There are 11 hidden switches. A switch that is on adds its own fixed numbers to the row, and there is some noise. The rows also spread widely along 14 directions, which tell nothing about the answers.
In the rows, zero is written as 128.
Some rows, each with its switches (1 for on, 0 for off) after it:
[150  89 140 164  99 165 113 149  78 148 108  80 152 144 114 157 189  81
  73 113 115 129 116 128  98 142 151 122 147 174 152  95 107 174 101 128
  90 128] => 0 1 0 0 0 0 0 0 1 1 0
[132 127 103 131 121 113 138  93 168 117 146 158 164  72  90 100 133 155
 153 208  92 110 128 136 154 128 123 117 117 128 111 132 154 133 131 140
 144 116] => 0 1 0 0 0 0 0 0 0 0 1
[149 154 130 115 128 144 213 127 151 172  75 181 133  91  85 113 154 166
 133 177 115 146 120 126 175 126 135 169 156 122 137 162  98 108 124  81
 162 142] => 0 1 1 0 1 0 1 0 1 0 0
[124 141 110 124 113 185 115 105  81 120  63 118  79 128 167 104 149 125
 174  91 142 127 132 115 138 180  79 142 105 143 144 125 117 127 130 138
 102 172] => 0 0 0 0 0 0 0 0 1 0 1
[138 106 119 177  93 156 122 136  90  87 108 164 114 103 142 132 163 113
 128 130 108 139 118 133 159 170 149 166 104 183 149 123 104 126 127 172
  67 140] => 0 1 0 1 1 1 0 1 1 0 1
[110 107 148 135  87 141  63 130 149 115 136 127 137  88 114 117 175 131
 158 162  98 106 149 138 111 112 152  91 107 163  95 133 121 150 111 137
 138 114] => 0 1 0 0 0 0 0 1 1 1 1
[119 178  98 126 112 100 147 128 101 128  97 151 136 137 119 143 163 124
  77 138  86 137 101 126 135 140 112 176 152 149 132 127  76 101 137 160
  85 135] => 0 1 0 1 0 0 1 1 0 0 0
[137 131 123 109 138  95  75 165 103  99  79 117 119 103 111 151 148  92
 110 131  81 148 138  67  86  93 104 166 125 173 130 125  97 142 131 156
 108 174] => 0 1 0 0 0 1 0 1 1 1 1
[ 88 181 143 127 100 128  56 138  91 135  91 142 121 151 153 131 165 143
  92 117 115 175 107 122 113  92 139 143 141 154  81 145  95 121 140 110
 119 117] => 0 1 1 0 1 0 0 0 1 0 1
[145 117 138 161 131 160 131 118 121  98 131 110 170  87 147 113 119 126
  91 117 149 144  68 101 167 157 114 172 120 130 138 124 147 151 141  91
 125 152] => 0 0 1 1 0 0 1 1 1 0 1
[124 126 124  95 106 172 123 107 115 152  65 152 115 106 154  93 166 160
 189 164 139 124 147 106 154 155 117 130 103 118 141 146 172 135 155 106
 124 145] => 0 0 0 0 1 0 1 1 1 0 1
[164  94  67 140 137 166 186 129 144 142  53 135 142 122 134  79  77 119
 119 132 115 156 133  91 136 124 103 148 122 143 133 147 147 138  76 157
 145 169] => 0 1 1 0 0 0 1 1 0 0 0
[146 119 117 137  86 138 106 140  72 160  66 187  96 125 147 110 113 126
 144 152 106 173 149  68  87 112 165 145 118 153 135 184 141 133 174 168
 105 153] => 0 1 1 0 0 1 1 0 1 0 1
[ 96 112 116  88  98 147 115 147 154 169  86 180 184 136 144  85 185 160
  95 156  85 129 142 126 140 102 147 132 116 111 109 159 137 138 105 120
 132  73] => 1 1 0 0 0 1 1 1 1 0 0
[126 157  88 126  90 108 174 118 144 118 112 193 150  95 100  65 136 132
 119 132  51 114 151 126 129 157 108 146 112 116 138 157  63  91 123 202
 135 149] => 0 1 1 0 0 0 1 1 0 0 1
[ 96  74 110 148  55 196  48 124 130 163 131  88 153 117 169  98 159 123
 136 122 126 112 152 136 118 121 138  50 105 129 110 126 164 145 146 134
 134 108] => 0 1 0 0 1 1 0 1 1 1 1
[123 165 138 129 132  80  66 138  82  89  79  89 107 112 122 193 130 121
 113 153 133 148  68  95 111  79 111 170 160 182  97 112 112 130 142 111
 100 154] => 0 0 0 1 0 0 0 1 1 1 0
[116 142 123 119 102 101 138 127 137  80  67 143 172  80 113  85 121 151
 137 113  81  89  99 135 115 107  75 153 110 103 124 130  86 130  81 156
 168 145] => 0 1 0 0 0 1 0 1 1 0 0
[119 171 131 100  97  79 121 109  96 107  70 133 154 108 110 109 152 140
 135 142  82  90 106 120  83 132  85 142 126 110 135 119 106 139 129 163
 133 151] => 0 1 0 0 0 0 1 1 0 0 0
[125  74 120 138  69 163 124 151 129 142  54 136 148 101 118 104 165 129
 160 147 104 100 164 118 124 117 139  99 103 146 154 121 124 134 109 129
 120 137] => 0 1 0 0 1 0 0 0 1 1 1
[ 78 136 130  98  62 145 106 103 126 146  47 168 157 116 173  70 156 191
 177 149 131  95 117 138 150 120 124 126 108  93 120 162 141 113 133 113
 141 105] => 0 1 0 0 0 1 1 1 1 1 0
[110 127  92 113  97 187  82 134 109 144  70 134  83 140 175  96 148 116
 164 103 112 139 177  98 116 158  89 116  98 149 134 141 127 112 154 149
 104 167] => 0 1 0 0 1 0 0 1 0 0 1
[157  68 161 173  99 142 110 146 103  77 112 183 185  96 122  87 146 111
 117 145  89 122 119  96 109 160 161 152  82 156 165 128 143 183 105 147
  99 131] => 0 1 1 0 0 0 0 0 0 0 1
[123 127 132 130  85 141  85 132  86 160 108 124 127 134 142 137 145 120
  93 138 120 158 120  92 105 101 156 117 139 149 103 155 127 147 156 132
 119 111] => 1 0 0 1 0 1 0 0 1 1 1
[137  97 134 132 101 152 126 164 135 132 126  96 212  90 109  89 161  96
  56  81  89 117 123  83 123 136  97 130 122 100 162 114  95 146 135  96
 143 149] => 0 0 0 0 1 0 1 0 1 1 1
[119  98 116 133  86 147 112 109 126 151 109 110 214 126 135  76 140 136
  84 146 116 129 115 120 125 101 144  97 125 108 109 132 173 171 107 124
 157  98] => 0 1 0 0 1 0 0 0 1 1 1
[154 165 119 120 150  92 113 135  92 105 114 123 105 105  92 146 132  93
 100 138  92 168 118  74 109 116 109 175 150 172 115 140  84 133 138 153
 115 172] => 0 0 0 0 0 0 0 0 1 1 1
[180 105  97 144 125 110 205 136 123  87  85 166 145  67  76  92 113 100
 122 143  71 118 131  97 141 162 119 183 117 151 165 143  80 132  90 200
 126 185] => 1 1 1 0 0 0 1 1 1 1 0
[119  98 126 132 116 168  63 129 107 124  90 163 109 130 178 126 169 130
 159 170 137 153 137  96 158 152 149 151  99 178 137 140 173 140 151 117
  64 125] => 0 1 0 0 0 1 0 1 0 1 1
[116 170 105  95  88  94 141  67  72 140  57 169 150 144 134  79 149 164
 138 188 113 136 117 126 130 117 144 133 132 114 100 158 159 143 112 182
 135 106] => 0 0 0 0 1 0 0 1 1 1 1
[116 105 155 150  82 154  60 143  85 125  80  85 145 126 150 135 149 126
 116 119 134 142 102 119  83  87 134  98 118 145 103 111 152 173 107 121
 133 115] => 0 0 0 0 1 1 0 1 1 0 1

New rows, each followed by its switches (1 for on, 0 for off):
[159  83 120 163 118 179 131 157 125 149  93 120  99 107 116 141 136 104
 130 145 117 171 151 105 108 108 158 121 124 189 117 143 128 153  97 149
 123 146] => 0 1 0 0 0 1 1 1 1 0 1
[128 100  89 123 148 162 150 135 172 151  92 114 184 102 133 109 125 146
  99 154 132 147 111  94 182 113 100 160 127 116 142 121 169 126 143  63
 126 137] => 0 1 0 0 0 0 1 0 1 0 1
[ 96  84 127 130 114 136  77 144 135 100  80  91 214 113 139 127 188 129
  92 130 112  99 101 130 148 106 109 132 108 133 141  73 141 162  89  97
 100 105] => 0 1 0 0 0 1 0 0 1 1 1
[116 110 146 144  73 121  94 106  99 121  93 118 190  91 152 115 117 158
 127 156 146 107  62 108 135 106 133 129 129 105 125 132 169 153 156  97
 133 111] => 0 0 0 1 0 1 1 0 1 1 0
[175 132 144 161 103 132 154 126  78 146  81 110  90 118  83 158 135 106
 131 166 122 156 117 121  90 112 155 112 164 185 112 131 105 155  86 153
 143 155] => 0 0 1 0 1 0 0 1 0 1 0
[102 119 117 131 114 151 103 130 156 109  98 104 144  92 118 120 166 137
 142 129 118 108 125 140 158 116 102 116 118 147 112 105 100 120  91 105
 128 128] => 0 0 0 0 0 0 0 0 1 1 1
[144 129 116 152 115  92  85 116 114  76 154  72 161  66  98 128 105  96
 110 139  98 120  94  91 104 126  83 119 128 136 121 100 132 146 156 151
 139 169] => 0 0 0 0 1 0 0 1 0 1 1
[154  98  72  81 136 147 147 142 152 169 115 134 134  85 101 101 147 101
 126 151  65 123 194  72 117 145  90 125 111 116 160 145 138 135 168 169
 135 170] => 1 1 0 0 0 1 1 1 1 0 1
[131  86 103 178 123 176 105 167 166 105 154 110 175 108 141 101 116  95
  63  87 101 153 106 111 142 136 111 145 118 156 120 126 107 130 102 118
 116 135] => 0 1 0 0 0 0 1 1 0 0 0
[108 122 137 126 153 161  43 126 122  78 132 104 141 123 156 126 217 107
 109 125 118 146 114 144 165 155 131 142 113 195  85 103 132 179  61 131
  94 122] => 0 1 0 0 1 0 1 1 1 1 0
[127  73 128 137  99 143  88 159 127 108 101 185 182 125 150  81 159 111
  99 140  80 141 145  87 122 129 156 148  88 153 142 149 137 157 104 154
  95 108] => 0 1 0 0 0 1 0 1 0 1 1
[156  79 126 151 104 160 147 140 130 120  87 182 152 123 137  71 105 128
 120 155 112 161 122  93 136 122 164 144 111 158 110 177 145 155  69 140
 136 110] => 1 0 0 0 0 0 0 1 0 1 0
[116 128  65 125 140 118 154 110 164 112  77 159 144  99 121 129 123 167
 138 195 120 125 101 148 204  99 117 158 133 151 102 121 141  98  91 133
 111 113] => 0 0 1 1 0 0 0 1 1 0 0
[ 99 157 106 123 100 120  86 103 137 139 119 174  95 121 136 111 128 161
 155 200 111 171 138 130 143  87 176 121 130 172  44 188 136 110 130 158
 133  96] => 1 1 0 0 0 0 0 1 1 1 1
[143 148  84 148  99 125 178 103 142 164 169 105 176 102  74 114 142 113
  67 144  80 119 116 146 143 144 108 106 170 112 128 125  85 113 139 147
 155 130] => 0 1 0 0 1 0 0 0 0 1 0
[161 155 139 143 133 162 177 107 131 161 104 136 115 103 122 115  90 153
 132 156 155 177  94  86 147 132 113 166 150 123 128 171 142 123 172  59
 168 160] => 0 1 0 0 0 0 0 0 0 0 1
[108 148 127 151  95 112 114  95 122  68  86 160 132  90 141 105 109 173
 167 166 132 124  82 144 155 108 135 148 107 150  81 143 136 125  97 149
 132 115] => 0 0 0 1 0 0 0 1 1 0 1
[123 138 116 146  91 153 178 122 117 164  59 134 138 124 135 122 142 154
 113 144 142 155 100 127 163 118 140 159 146 131 137 148 104  99 128 106
 121 126] => 0 1 0 0 0 1 1 1 1 1 1
[116  91 118 123 104 162  74 140 153 100 135 145 134  90 134 101 188 103
 146 131  82 109 171 120 136 150 128  96  86 174 114 126 107 149  87 177
 108 128] => 0 0 0 1 0 1 1 1 0 1 1
[106  87  52  96 168 156 147 135 185 138  12 120 190 120 158  99 115 161
 116 150 137 134 110 107 213  75  71 166 124 119 131 111 168 118  69  74
 131 133] => 0 1 1 0 0 1 0 0 1 1 0
[132  88 104 164 132 169  96 121 126  70 110 100 127 110 138 114 152 103
 138 122 113 130 128 146 136 148 121 124  92 192 105  97 137 170  50 181
 102 140] => 0 1 0 0 0 0 0 1 1 0 1
[151 126  78 112 127 105 165 146 132 111  64 178 133  87 105 102 109 119
 134 156  77 128 139  71 157 145  88 186 123 135 171 145 102  90 157 149
 110 186] => 1 1 1 0 1 0 0 1 0 1 0
[104 126 129 165  49 151 109 101 108 148 100 149 114 126 139 111 149 157
 162 170 129 129 127 161 126 120 183  96 124 158  95 158 126 116 124 155
 118  94] => 0 1 0 0 0 0 0 1 1 1 1
[151 138 118 136 114 129  86 126 104 132 124  88  79  72  97 144 114 103
 165 139 107 132 145  88  75 119 102  98 131 157 114 128 118 137 172 158
 142 191] => 0 0 1 0 0 0 1 0 1 0 1
[122 158 123  86  94  96 159  97 144 114 118 183 170  89  78  75 182 150
 136 161  53  69 142 163 119 132 117 115 120 108 106 145  84 147  69 193
 171 103] => 0 0 0 1 0 0 0 1 1 0 0
[111 184 142  95 136  86 147 112 136 118 101 123 181 109  78 123 195 155
  78 168  85 137  98 152 134  99 122 145 146 125  83 115 100 156  72 132
 163 105] => 1 1 0 0 1 0 1 1 1 0 1
[ 81 138 111  88 121 150  80 155 189 152  98 133 165 112 144  98 153 151
 112 114  92 125 144 103 137  89  69 122 116 102 112 135 108 104 143  72
 155 123] => 0 1 0 0 0 1 0 0 0 0 1
[131 130 107 154  86 147 103  96  87 149 139  97 100 121 125 150 166 109
 135 155 120 128 130 142 119 155 133  89 139 159 123 115 124 127 148 173
  95 126] => 0 0 0 0 0 1 0 1 0 1 1
[126  75  61 112  83 164 162 135 190 207 100 159 175 114 110  75 137 136
 124 180  83 109 185 118 140 106 142  77 126 115 134 155 144 108 121 145
 144 109] => 0 1 1 0 0 0 1 1 0 1 0
[140  84  96 115  85 120 159 149 123 154  84 165 189 107 102 108 167 115
  90 162  79  96 152  92 137 130 138 141 120 120 188 124 119 121 148 145
  94 127] => 0 0 1 1 0 0 0 1 1 1 1
[158  48  95 129 132 156 117 154 118 102  83  98 145  81 128 143 150  83
 134 142 107 105 147  72 146 160  98 150  93 164 193  89 156 160 143 148
  74 179] => 1 1 0 1 0 1 0 1 1 1 1
[142  87 152 138  64 138 143 152 169 113 135 183 186  50  87  53 146 121
 144 137  58  82 164  98 104 154 135 116  85 111 163 163  88 132 134 147
 160 144] => 0 1 0 0 0 0 1 1 0 1 1
[174  76  75 164 135 150 173 154 129 117  97 178 137 103 124 109  99 104
 108 158  95 167 135  73 158 148 129 188 109 162 173 146 140 118 138 159
  81 158] => 0 1 0 0 0 1 0 1 0 0 1
[ 98 121 142 151  64  78  76 161 129  84 113 163 200  64 122 128 134 149
  98 146  87  93  75 113 141  93 129 161 123 115 142 127  94  99 177 109
 115 123] => 0 1 1 1 1 1 0 1 1 1 0
[161  83 126 168  71 155 180 169 138 167 143 157 169  84  81 132 159 111
  77 152  81 128 142 121 131 129 166 129 136 135 170 139  93 122 157 131
 126 118] => 0 1 0 1 1 1 0 1 1 0 1
[104  85 150 130  61 106  55 139 134 106 150 201 192  85 126 101 187 144
 129 204  75  91 132 122 132 129 200 122  94 150 116 153 155 155 150 151
  90  72] => 1 1 0 1 0 0 1 1 1 1 0
[137 131 107 172  89 129 172 145 120 123 118 140 154  89  98 114 129 123
  79 126  90 144 107 127 146 143 133 157 133 134 144 132  78 101 143 148
 118 147] => 1 1 1 0 1 0 1 1 1 0 1
[145 129 108  92 148 172 164  90 116 142  56 150 124 126 143  75 142 143
 149 133 120 136 135 123 147 150 100 143 115 123 116 153 146 172  66 152
 166 145] => 1 1 1 0 0 1 0 0 1 0 0
[157 115  64 154 109 165 198 120 120 208  84  82 127 142 111 137  98 125
  88 153 139 168 114 125 128  94 131 110 176 137 113 137 143 118 113 133
 139 128] => 0 0 0 0 0 0 1 1 1 0 0
[107 139 168 125 106 113  52 159 133  58 144 197 129  70 124 105 182 127
 145 132  81 118 130 100 144 153 133 179  91 159 130 155  71 109 156 121
  93 136] => 0 0 0 0 0 0 0 1 1 1 1
[130 131 143 187  98 143 142 141 118  80  54 108 116 104 128 122  82 139
 136 109 136 152  77 121 115 106 112 152 119 164 102 129  93 124  79 122
 145 156] => 1 1 0 0 0 0 0 1 0 0 1
[116 131 109 155 107 155 110 123  98 135  71 130 139 147 177 123 106 146
 114 126 151 153  76 103 148 131 106 170 135 134 135 133 152 112 162  82
  92 135] => 0 1 0 0 0 0 0 0 0 0 0
[132 161 106 119 139  83 127 113 110  65  80 170 139  89 118 116 121 141
 137 166  99 135  97  92 161 132  89 185 115 145 127 123 126 121 134 146
 105 160] => 0 0 0 1 1 0 0 0 0 0 1
[118 137  92  54 176 128 106 110 164 137 110 144 172 106 140  90 156 149
 114 167 102 138 127  98 165 113  82 154 122 103 102 144 174 153 117 113
 150 119] => 0 0 0 0 0 1 1 1 1 0 0
[102 142  93 116  32 112 158  97  80 167  25 134 170 126 135  83 124 160
 143 133 108  70 115 122 112 141  86 107 132  65 174 122 119  97 174 146
 132 144] => 1 1 1 0 1 0 0 0 0 1 0
[107 190 135 104 100 119 121  62  96 140  94 101 123 113 121 112 150 160
 153 141 130 102  96 157 121 138  98 110 150 111  91 133 110 142 124 138
 174 138] => 1 1 1 0 0 0 0 0 1 1 0
[ 98 112 134 119 126 174 100 164 175 108  80 161 111 114 132 119 195 141
 146 136 107 134 146 148 175 119 139 146 110 191  90 141  76 117  48 105
 115 109] => 1 1 0 0 0 0 0 1 1 1 0
[122 135 102 135 117 141 100 155 123 140  55  98  85 119 125 161 121 123
 150 134 120 147 137  93 106  97  87 131 135 167 128 113 108 100 153 107
 105 173] => 0 1 0 0 0 0 0 0 0 0 1
[106 142 143 144 107 119  71 145 135  92  69 122 102  80 131 159 102 162
 175 150 141 125  83 113 131  68 108 143 132 164  86 130 114 109 135  78
 132 144] => 0 0 0 1 0 0 0 0 1 0 0
